The rows of a group lie close to one hidden flat surface of 9 dimensions, which passes through zero. Surfaces can cross.
In the rows, 128 means zero.
Known rows, each followed by its group:
[159 109 122  71 127 110 112 128 131  96 107 113 136 113 153]
J783
[ 54 149 170 140  96 101 101  92 143 135 187  80 163 159 152]
J663
[120 115 127  89 117 117 137 121 105 123 133 132 125 148 148]
J783
[182 118 164  94  74 134  90 124 130 124  94 140  71 150 158]
J12
[170 116 136  69 128  69 100  98 124 114 125  93 153 126 131]
J783
[121 123 139 167 126 153 126 147 131 144 149 128 119 139 122]
J783
[ 87 150 117 149 174 130  48 134 134 178 149 159 152 127 135]
J663
[177  95 132  85 142 156  94 142 103 164 122 133 160 126 156]
J783
[153 100 162 153 128 142 137 119 139 119 116  87 155 152 160]
J230
[100 108 112 107 130 139 100 153 112 110 190 119  94 186 173]
J230
[149 117 129 133 135 149 136 120 104 138 125 162 101 150 130]
J663
[124 169  70 126 120 114 126 176 156  84 169 102  85 107  85]
J230
[121 181 117 105 145 210 139  94 108  70 105 150 143 143 118]
J783
[187 162 123  86  63 135 152  85 110 171 147 161 104 100 136]
J663
[120 147 171 154  91 150 115  74 140 148 185 122 134 134 161]
J230
[106 109 151 149 107  90 146 116 142 105 184 108  89 129 114]
J12
[110  82 112 117 194 154 108 182 115  91  97 127 136 157 130]
J663
[108  78 148 135 101 109 163 156 124 128 171 101 100 139 130]
J663
[170 106 136 101  99 143 125 156 159  81 130  80 125 103 151]
J783
[101 119 168 102 144 129  97  78  90 136 154 143 153 163 135]
J783
[110 127 101  69  91  58 137 160  75 169 117 144  72 176  97]
J12
[157 139 159 166  97 180 156 117 138 133 151  77 171 124 117]
J230
[118 108 126 151 163 162 133 153 104 131 121 138 130 161 109]
J783
[153 152 153 142 103 162 145 107 143 102 134 103 139 110 103]
J12
[114  91 186 137 120 189 156 121 145 103  87 135 164  82 151]
J12
[155  30 146  98 144  98 122 188 126 151 101 101 156 105 150]
J783
[105  97 134 108 137 116 132 143 125 103 122 100 143 147 141]
J663
[129 167 141 125  95  76 101  63 163 142 124 134 134  99 160]
J663
[138 142 148 196  89 105 162  99 138 158 168 136  82 133 107]
J663
[134 141 160 185  92 129 111 113 157 160 125 135  99 142 147]
J12
[147  97 160 103 126 134 139 131  91 132  91 150 112 137  83]
J230
[195  96 177 134 124 173 115 109 143  82 101 125 107 126 143]
J12
[153 175 120 160  91 106  92 124 164 136 138 108  87 149 134]
J12
[127  97 171 145 141 158 162 101 135  75  95 114 147 128 136]
J230
[122 121 132  63 108 152 145 141  90 109 121 124 133 143 113]
J12
[166 120 100 121 139 107 148 146  99 123 126 106 112 178 101]
J663
[ 65 109 109 118 158 112 143 154  85 122 126 156  93 186 107]
J230
[ 80 133 117 164 130 115 140 140 160  87 156  91 113 155 152]
J230
[152 189  97 186 120 106 117 115 125 148 205  98  91 189  82]
J230
[110 165  95 145 155 148 155 134 124 156 100 127 196  96 100]
J12

New rows. What belongs after each?
[133  95 128 109 137  95 136 141 114 120 124 110 125 150 126]
J783
[132 116 143 194  99 117 120 163 181 147 160  99 103  97 127]
J783
[110 122 143 151 109  98 105 106 146 194 127 123 161 140 203]
J230
[ 85 152 136 178 132 120 126 140 154 116 150  79 153 134  93]
J663
[ 98 111 130 114 110 166 224 158 121  81  79 108 152 106 111]
J783
[127 137 123 104 115 109 117 116 115 118 181 120 106 146 121]
J12
[ 84 134 153 117  69 115 151 160 132 125 139 126  89  99  73]
J230
[115  86 131 159 128  94 140 150 111 197 164 157  98 127 125]
J663
[155 142  98  89 169 100  83 103 112 138  84 151 145 153 152]
J663
[141 114 141 136 112 236 155 165 103 123 170 160  90 123 107]
J663
[ 87  76 180 143 116 146 161 134 141 101  98  97 152 136 163]
J230
[133 146 125 141 126 143 118 122 118 149 150 137 122 142 116]
J663
[130 105 108 122 132  46 121 141 136 159 123 122 125 117 137]
J663
[131 142 107 146 137 174  96 154 166 129 111 178 101  86 165]
J783
[ 76 112 143  92  79 125 135 177 119 128 146 131  93 115 107]
J230
[160  80 116 138 131 130 160 169 120 110 133 137  67 137 116]
J663
[142  93 139 128 104  96 129 174 179 101  82  76 133  97 158]
J230
[ 99 155 110 136 127 161 118 141 142 104 165  92 144 150 145]
J12
[102 124 113  42 119  58 139  83 100  91 116 141 111 151 155]
J783
[169 108 121 136 154 102 120 127 105 133 106 126 105 179 110]
J230
[137 139 119  80 123 133  93 109 106 127 176 133 121 148 148]
J12
[136  86 162 152 140  73 121 107 109 125  97 129  82 204 127]
J230
[116 133 149 182 127 130 162 128 184  53  96  91 122 102 106]
J663
[153 137  75  87 138 152  86 199 131 138 152 137 123  87 111]
J663
[108 126 129 135 198 156 145 127 120  65  62 129 166 128  76]
J783
[ 98 178  89 154 161 139 128  93 153 108 160 141 150 107 152]
J230
[212 117 100  99 159  77  95 116 118  97 146 125  80 147 104]
J12
[108 102 168 118  91 129 143 149 122 106 132 118  96 137 102]
J230
[ 93  95 135 109 130 184 154 170  98 134 131 108 167 146 149]
J230
[102 102 136 107  87 121 150 200 134 108 116  99 106 112 100]
J230
[111 109 127 144 170 142 104 112 127 129 174 137 144 133 170]
J12
[127  92 153 101 134 109 181  99  65 129 174 138 124 135  64]
J12
[136  92 135 112 167 151 160 139  61 164 100 125 186 166  92]
J783
[111 119 157 117 153 182 143 119 124  54 103 107 159 132 109]
J783
[182 111 108  76 143 146 140 149 101  84 105  87 144 160 117]
J783
[148 109 107 155 133 102  89 171 160  99 164 112  48 159 148]
J783
[184 141 118  86 131 127 109  69  92 149  96 185 110 150 164]
J663
[111 155 145 145 149 128 100  71 120 142 111 149 150 167 148]
J663
[113 166 116 123  61 110  98 169 160 142  88 115  90 150 162]
J12
[ 67  72  97  92 175  92 130 160 122  75  85 181  67 150 174]
J783
[102 128 143  77 110 141 121 106 101 169 123 170 159  99 155]
J12
[151 155 108  92 157  89  59  83 134 153 102 175 144  96 146]
J783
[ 99 124 158 101  58 125 114 123 130 130 232  92 103 148 159]
J663
[136 166  89 148 167 112  92 132 111 170 135 130 143 164  94]
J663
[ 85 114 122 116 140  94  82 107 133 130 154 157 102 160 206]
J230
[145 145 137  88 120 144  96  83 115 135 174 145 141 110 146]
J12
[110 168 124 145 108  99 123 103 159 163 134 141 147  75 127]
J12
[ 48  97 165 154  99 145 168 156 157  60 146  76 119 144 147]
J230
[145  83 158  70 120 151 102 136  81 127 144 153  93 160 134]
J230
[130 141 135 111 149 121  96  63 125  93 151 182  86 122 137]
J230
[136  90 197 126 121 132 121  77  84 129 133 157  89 186 121]
J230
[ 82 111 110 149 163 133 113 153 168 112 114 126 153 104 183]
J12
[120  85 134 164 146  64 168 131 136 138  90 125 123 125 123]
J663
[108 143 132 146 139 160 130 120 128 144 112 162 146 104 125]
J783
[119 180  70  75 104  81 108 155 110 166 117 133 119 144 115]
J12
[158 131 109  84 115 109 128 131 129  96 116 104 124 134 134]
J663
[171 101 169 113 108 113  74  84 171  97 144 121 104 114 202]
J230
[143 119 108  85 103 111 113 131 112 133 158 137  86 165 174]
J783
